There are 9 hidden switches. A switch that is on adds its own fixed numbers to the row, and there is some noise. The rows also spread widely along 12 directions, which tell nothing about the answers.
Some rows, each with its switches (1 for on, 0 for off) after it:
[-20  16   8  -8  -9   3  25  14 -23   1   3 -24 -14   2 -48 -21 -10  25
  18 -27 -21 -30  31 -38  10  16   2  15 -23 -12  12  -4  -1  -7  10 -45
 -15  27  14] | 1 1 1 0 0 1 0 1 1
[ 14  27  -6   7  14  40 -33  32 -23  -6  10   3  30 -26 -38   3  40  22
   8 -28  34 -31   0   1  29  -7 -12  -4 -41  -5  17 -12  30  39   6   9
 -25   6 -27] | 0 1 0 0 0 0 1 0 0
[ -3  32  11 -37  10  20  33   6  -2  -2 -18 -20   0 -30   0  21  21  10
  -1 -11   0  -5  18  45  23 -13   1  11 -46 -22 -36  17   8  36  10 -10
  36  40   1] | 0 0 0 0 1 1 1 0 1
[ -2  36  19 -15   5  13 -14  19 -68  27  16 -12  31 -52 -76 -57   1   2
   9 -51  16 -31   6  -6  22  10 -17   0 -23  -5  30  -9  11  21  -1 -12
 -12  18  49] | 1 0 1 0 1 1 0 1 1
[ -8  15  -4 -10  14 -45  30 -40 -13  -9 -19  -8  13 -13 -34 -34 -40 -13
  23 -20 -26   3   5  10 -19   0  -2  15  11 -26 -17   5 -13 -21 -24 -15
  18   3  35] | 1 1 0 0 1 0 0 1 1
[ -2  -3 -16 -10  18 -23  24 -59 -21 -37 -10  -7  -5  -6 -35 -23   2 -16
  27 -34 -33   3   7  24 -37 -33   1   0  35 -11 -16  38 -10 -31 -32 -20
   4  13  22] | 1 0 1 0 1 0 0 1 0
[-21  23 -11  11 -18   0  21  14  20  43 -40 -32  47  16   9  -6 -50   3
   4  20  22  17 -16  37 -19  33 -25  -4  -6 -24  18 -32 -11  -3  -5   8
   2  41  -4] | 1 0 0 0 0 1 0 0 0
[-10  -8 -11 -15 -20 -26  26 -12  26 -30   5 -29  42  28  16   9 -28   5
  -6  21   8  13  14  21   2  31  -3   7  17 -33 -20 -14  16   9  15 -20
  26   2 -12] | 0 1 0 0 0 1 0 0 0
[  4  28 -30   7   0 -22  24  23 -49   7  -3 -14  40  12 -67 -30 -12 -14
   3  11  19  -9 -20  -4  -1  31 -14   4 -10   1  24 -10  20   3   6  -8
 -28 -18   7] | 0 1 0 0 1 0 1 1 0
[ 11   9 -13  28  -3 -20  -2  -3   7  -6  -3   9 -11  20 -25  -2 -22  15
  22 -20 -14 -21  -1 -44  -9   9  20  22 -19  -3  -4 -25  -2 -23  13 -16
 -17 -17  -4] | 1 1 0 0 1 0 1 1 1
[  5 -12 -43  -2 -14 -43  19 -35 -16 -15   9   3  11  23  -5 -22 -36   0
  19 -20 -20 -30   3 -17 -41  16  13  -4  -2  -6   3  -1   1  -7   9 -27
  -2 -26  -4] | 1 1 0 0 1 1 0 1 0
[  8   2  -3 -18 -14   9  -2  -6 -23 -20   7 -12   5 -10 -17 -14  20   4
   8 -53   0 -18  13   3  -5 -34   7   9 -21  -9  -5  18  22   9  25 -18
   3  15   9] | 1 1 1 1 1 1 1 0 0
[ -5  36  17  -7  -7 -16  11  -2 -31  37 -18 -19  10 -31 -32 -42 -33  -7
   8 -33  -6  -9 -10  -9  -8  -9  -4  13 -27  -8  -3   0 -11 -11  12  -1
  13  14  54] | 1 1 0 0 1 1 1 1 1
[ -4  11  17 -16 -27 -17   8  23 -17  31 -10 -21  18  12 -40 -43 -42 -25
   8 -46   4  10   7  13   0  -5   0  29  -7  -9  35  -9  12 -19  19 -11
  12  40  66] | 1 0 1 1 1 0 1 1 0
[  7  20  11 -25 -26  16  -6  38 -25   2   8 -23  -2   4 -23 -13   5   6
  -5 -31   7 -13  22  -8  24  -6   7  11 -38 -11  10  -3  35  19  35 -14
   7  26  14] | 0 0 1 0 0 1 1 1 1
[ 16  30  20 -26 -22 -19  -1  37 -42  -2  -6 -39  11  -2 -32 -38 -26 -12
 -11 -13   2  14  18 -32  33  13   3  18 -30 -31  -1 -10  34   1  29  -4
  14   2  37] | 1 0 0 0 0 1 1 0 1
[ 13  25 -20  -4 -11  17  10  35 -49  10  -6  -9  -6   4 -38 -11  21   6
  -3 -11   9 -23  -1 -24   2   2   7   0 -45  11   8   1  17   9  31 -16
 -29   1  -2] | 1 0 0 0 1 1 1 0 1
[-12 -13   9  30 -31  10 -10 -10   4  -2   9 -17  -1  23  17   6  -5  25
 -13  22   3 -18 -19 -51 -32   4  14  -7  23  26  -6  -7  -8 -36  30 -25
 -20 -20   6] | 0 0 0 0 0 0 1 1 0
[-18  12  16  16 -16  -5   8 -34   9  10 -14 -30  36 -19  24  -2 -26  10
  -7  16   9   3 -27   5 -33  -7 -12  -6  22  -7 -28  -3 -13 -17   9   3
  13   2  16] | 0 1 0 1 0 1 0 1 0
[ 22  29 -28 -22  12 -49  29 -28 -39 -30 -13 -13  12  -6 -24 -15  -3 -36
  -1   9 -11  13 -11  14 -14  -2   5  12   0  -9 -42  32  23  -3   3   2
  23 -31  18] | 1 0 0 0 0 1 1 1 0
[ -6  16  14  -6 -26  -5   5  22 -25  12  18 -19  10  -2  -5  -6 -15   5
 -20  20   9 -20  -5 -31   7  28  12  15 -21  23  -2   0  18   7  47 -22
   4 -18  24] | 0 0 1 0 0 0 1 1 0
[-31   4  49  -6 -28  26   8  37  -6  41  16 -37  -8   0 -30 -15 -11  24
  -7 -22  -1 -27  20 -33  19  14   2  15 -17  16  24  -4 -11 -19  31 -42
  -4  42  46] | 0 0 1 0 0 1 1 0 0
[-10  -5  -3  -1 -20 -11  -6 -21   6  20 -11  -4   8  -4  28 -23 -43   6
  10 -25 -11 -20  -1  -8 -34  -8   7  -7 -12  -3   7  -1 -20  -8   5  -6
   8   8  14] | 1 1 0 0 0 0 0 0 0
[ -8   1   5  12 -19   0   9  -2 -26  -1  -5 -32  -8  13 -41 -38 -22  12
  18 -34 -17  -7  11 -44 -14  -5  -3   3   8 -16  19  -5  -7 -43   2 -25
 -27  18  17] | 1 1 1 0 1 1 0 0 0
[  1  -3 -27  27  10 -51  17 -33  -2 -15   6   1  16  19 -41 -14 -29  -3
  21   1 -15 -14  -6 -30 -20  25   3   8  24  -3  -6 -10  -4 -32 -17 -23
 -20 -38   3] | 0 1 0 1 0 1 0 0 0
[  7   4 -10  13  15  16 -13 -21 -25 -34  16   3   5 -15 -46  -7  39  26
  22 -42  -4 -38   7 -30  -7 -20   0   0   1  -3  -2   5  10  -4  -2 -21
 -29  -6  -8] | 1 1 0 1 0 1 0 1 0

New rows. What belongs after each?
[  5   5  -5 -46  -4 -17  35   1 -32 -11  11  -9  -7   3 -52 -27   8 -18
  13 -54 -18 -16  33  14   9 -20  13  25 -18  -6   2  32  15   1  21 -35
  21  26  46] | 1 1 0 0 1 1 1 1 0
[  8  13 -33 -46  21  -5  40 -17 -58 -16 -15  -1 -12 -26 -37 -29  21 -19
  17 -42 -23 -20  21  37 -11 -39  -2 -10 -36 -12  -2  51   6  22 -21 -11
   3  23   5] | 0 1 0 0 1 0 0 0 0
[-11  18  18   3 -29  37   2  10 -35   4   2 -36  11 -26  17  -4   5  35
 -20  18  11 -24 -14 -39  -9  -3  -2 -16 -22   1 -11  -1   2  10  38 -10
 -11  -3  -6] | 0 1 0 0 1 0 0 1 0
[ 15   4  26  -8 -19  16 -24  37  -5  -9  14 -27  -7  14 -40 -19 -12   4
  13 -57   1   7  42 -17  43 -14   2  22 -12 -35  22 -20  29 -14   8  -9
   2  44  17] | 0 0 1 0 0 1 0 0 0
[ 18  21   7  -9  18 -23 -27  -2 -30   3  17  16  19 -34 -54 -44 -21  -9
  19 -54  -3 -23  15  -8  23  -5   1  15 -20 -10   9  -6  16  11  -9   1
   7  -9  37] | 0 1 0 0 0 0 0 1 1
[-11   3  13  -5 -23  12  11  -4  -3  10 -13 -29 -10  10 -16 -20  -3   2
  10 -37 -12  -6   6  -7 -21 -31  -1   5   3  -6   7  14 -10 -32   9 -18
  -2  42  32] | 1 1 0 0 0 1 1 1 0
[-25   8  12 -16 -25  34  26 -15  -9 -20 -44 -52  16 -10  15 -11   4  24
  -3  -9  -5  18   6  21 -22 -35 -17 -17   5 -47 -10   7  -4  -5  -2  -9
   3  55  -5] | 1 1 0 1 1 0 0 0 1
[ -5  -5  -3  29  12  22 -20 -13  17 -18  33  15   5   1 -21  27  20  51
  26 -22  -1 -57  14 -34   0  23  12   5  -5   8   0 -25  -5   2   3 -36
 -22  -6 -26] | 1 0 0 0 0 1 0 1 0
[ -9  14 -15 -41  -5  -1  51   7 -40  -7 -10 -18  -5   5 -39 -13  12  -6
   7 -24 -15 -20  22  25  -5  -5   6  15 -30   2   9  31  14  18  14 -38
   2  35  20] | 1 0 1 1 1 0 1 1 0
[  2  28 -39  -5  19 -24  55 -14 -46 -25 -27 -12  -8  12 -64 -24   6 -11
  19   3 -23   0   4  -6 -17  -3  -4  11  -6 -11  -8  20   3 -17 -17 -19
 -23  -1  -1] | 1 1 0 0 1 0 0 1 1
[-34 -12   5 -24 -20 -25  46  -6 -14  -5  11 -29  16  22 -26 -17 -21   6
  -9  17 -17 -19  14 -13 -10  35   4   9  15  11  10  10  -2 -10  17 -55
   2   7  41] | 0 0 0 1 0 0 1 1 0
[ 24  30  -9  -6  12   5  -2   1 -75 -50  -9 -20 -21 -24 -35 -19  31  15
   5  -8 -21 -25   2 -62   2 -15   8  -1 -34 -12 -20  23  30   5   8  -3
 -26 -31 -14] | 1 0 0 1 0 0 1 1 0
[  6   7 -48 -10   2 -35  52 -23 -19  -8   0  17  -5  13  -3  16  -4  -7
   0  16 -13 -27  -7   3 -27   8  25  15 -28  26 -27  22   4  13  25 -25
   5 -32 -10] | 0 1 0 1 1 0 0 1 0
[  0  16  16   1 -27  15 -23  18  -1  31  -1 -18  30 -18  18  -9 -16   7
 -11 -20  26 -10 -13   6  -3  -9  -5  -5 -25  -3   1 -12   7  13  31  12
  12  14  14] | 0 1 0 0 0 1 1 0 0
[-13 -22 -35 -22 -23 -28  36 -25 -15 -11  17  -5  30  38 -30 -26 -11 -12
   9 -19  -2 -13   9  25 -35  10   2  -1  27   5  19  12   6 -11  15 -44
   1   7  26] | 1 1 0 0 1 1 0 1 0
[  3  25 -25  -7 -25 -17  46   4 -15  23 -41 -33   6  27 -19 -17 -28 -36
   6 -11   2  34 -13  43 -28 -28 -11   9  -1 -20   2  10   5 -26   4  12
   8  42  17] | 0 1 1 0 1 1 0 1 0
[ -7  14 -12   9 -24   4  -1  10   2   7 -31 -30  10  18  -9 -24 -35  15
  24 -32  -3   2  12  -3 -15  -2 -15  -7 -15 -42  25 -24   2 -10 -10   0
 -17  40 -17] | 1 1 1 0 0 1 0 0 1
[-31  -6 -11   8  -5  18  38 -32  -9 -14  -9 -26  -7   2  -4  10  23  30
   4  15 -16 -26   0 -14 -37  -8  -6 -23  13   8 -17  25 -23 -21  -7 -36
 -26  11 -19] | 0 1 0 0 0 1 0 0 0
[ 16   2 -20  33   2 -40 -23 -16  29  -6  -1   9  10  25  -9  -4 -52  -1
  30 -22  -7  -6  -2  -5 -11  18   8  13   0 -19   7 -31   3 -21 -22   6
  -4 -16 -13] | 0 0 1 0 0 0 1 0 0
[ -2  19  36 -14 -23  36 -26  29 -17  31 -11 -17  16 -32  -5 -34 -21  17
   3 -54  14 -11  14  -1  16 -24  -5   1 -40 -27  24 -19   5  14  19   4
   6  49  29] | 1 1 0 0 1 0 0 0 1
[  1  41  31  37   4   1 -26  -6 -13  22 -24 -14 -11 -45   6 -14 -35  17
   6   3  -7  -5 -20 -56   0  -3   5  10 -25  -6 -29 -18 -16 -22   1  20
  -4 -16  11] | 1 0 1 0 0 0 0 0 1
[ 20  35  15   1  17  -8  -3  19 -24   6  11   9 -19 -11 -75 -13  18 -13
  14 -44  -4 -15  13 -34  31 -17  18  47 -25  13 -15   5  16 -17  24 -14
   0  -3  44] | 1 1 0 0 0 1 1 1 1
[ -5  22 -19 -13 -16 -32  18   1 -17  24 -26 -17   9  -5  22 -27 -60   6
   6   4 -13 -24  -7 -19 -23  28   3  -5 -55 -14   6  -3  -7  18  13   0
   6 -11  -6] | 1 1 0 0 0 0 1 0 0
[ 13  39   4  18  21   3 -12  -8 -38 -10   2  -4  30 -51 -29 -11  11   7
  -5  14  20  -5 -24 -19  12   3  -8   3 -11  -4 -36  -8  11  12   6  13
  -7 -37  -2] | 0 1 0 0 1 0 0 0 1
[  6  42 -31   2  42 -11  26   1 -29   7 -11   6  37 -15 -68  -5  15 -19
  17   4  17  -3  -9  35  10  25 -17  13 -13   3  -3   0  10  18 -23   1
 -12   2   0] | 1 0 0 0 0 1 0 0 0
[ 11  21 -10   6  14   5   5   3 -48 -20   1 -14 -25 -13 -58 -27   3  30
  35 -47 -30 -40  24 -61   7  -3   4   2 -39 -27  11  -2   3  -9  -9 -22
 -32   4 -14] | 1 1 0 0 1 1 0 1 0
[ -1   8 -40   5   6 -12  25 -18 -30   7  10   7  24   2 -30  -2  10  -4
   2   9  10 -25 -17  19 -27  15  -1 -12   4  24   1   7  -2   5   2 -19
 -16 -16   1] | 0 0 0 0 1 1 0 1 0
[ -3  22  30  26   6 -15  -8  11   4  40  -4  -1   1  -6 -43 -23 -46   4
  22 -26  -5 -12   1 -39  14  12   5  38 -10   3  11 -25 -18 -38   2  -7
  -4   8  44] | 1 1 0 0 0 0 0 1 0
[-20  19 -22  -5 -22  10  38  34 -19  12  -5 -22  53  19 -25   2  -8  15
 -10  29  32 -14  -7  12   0  47 -11  10 -23  -1  21 -25  18  34  38 -26
 -16  15 -10] | 1 1 0 1 1 0 0 1 0
[-26   8  32   6 -15  25   9   0 -16   4 -17 -42  13  -9 -24 -22  -6  18
  -3  -4  -4   1   0 -10  -9 -11 -20  -7  23 -13  13   1 -12 -30 -10 -17
 -15  41  30] | 0 0 0 1 0 0 0 1 0
[  0 -11 -49   7   0   7  32 -22 -13 -31   2   6  -9  32 -13  24  40  -2
   2  12   0 -14  -2  18 -35 -12  12  -8  14  28 -11  25   8  -7   7 -32
 -27  -8 -31] | 0 0 1 0 1 0 0 0 0
[ 13  26 -23  -7  -9 -14  19  13 -41  -4 -21 -15 -11  -6  -9 -23 -37  20
  17 -19 -22 -28  11 -42  -7  13   9   7 -65 -30   7  -8  10  16   9  -7
 -10  -2 -18] | 1 1 0 1 1 0 0 1 0
[  5  34   1   8  26  -4  -6   6 -22  16  14  21   5 -37 -35  -7  -4  17
  17 -21   1 -49   1 -29  19  20   9  26 -51  18  -5  -7  -1  24  11 -10
  -5 -20   8] | 1 1 0 0 0 0 0 1 0
[ 14   6  11  13  -5  -9 -27 -12 -15   0  17  10 -11 -14 -25 -25 -13   5
  19 -57 -10 -33   0 -37 -10 -22  20  19 -14   9   0   1   3 -19  18  -9
  -5 -15  27] | 1 1 1 0 1 0 1 1 0
[-26  26  15 -19  17  -4  23 -27 -19  10  -6 -23  49 -53 -16 -14  -1   1
  -7  13   9  -1 -10  40  -1  13 -24 -12  10 -11 -26  11  -9  18 -16  -9
  21   8  27] | 0 0 0 0 0 1 0 0 1
[ 23  22 -27 -14  -4   3  12  11 -47  -5 -12  -7  -7   0 -33 -17  21 -14
   6 -33   3  -6  -1  -1  -7 -29   5   3 -37  -3  -1  21  22   6  19   1
 -13   3  -1] | 1 1 0 0 1 1 1 0 0
[  4   6 -17  27 -15 -50  -8  -7   2  14   5   1  10  25 -35 -33 -61  -3
  30 -38 -13 -24  -2 -41 -20  24   8  24  -8  -5  22 -30   3 -30   6 -14
 -15 -18  19] | 1 1 1 1 0 1 1 1 0
[  3 -19 -24  -9  13 -21  -5 -25 -13 -24  41  19  46  -1 -42 -14  14  -5
   8 -24  11 -27   2  26  -5  19   2  -4  24  15  13   4  15  13  -3 -31
  -4 -23  16] | 0 0 0 0 1 0 1 0 0
[ 19  36  16   5   0 -14  -6  22 -25   9 -31 -28  -4  -4 -45 -37 -36 -15
  20 -38  -9  24  11 -22  21 -15  -6  24 -19 -42   7 -16  14 -31 -14  18
   0  26  30] | 1 0 0 1 0 1 0 0 0
[ -3  -2 -35  -9 -22  10  33  -9  -4  -1 -18  -5   3  24  10  12  18  -4
  -2 -10   5 -13  -9  37 -42 -35   5  -5 -12  16  -3  23   5   4  24 -16
  -4  23  -7] | 0 1 0 1 1 0 1 1 0
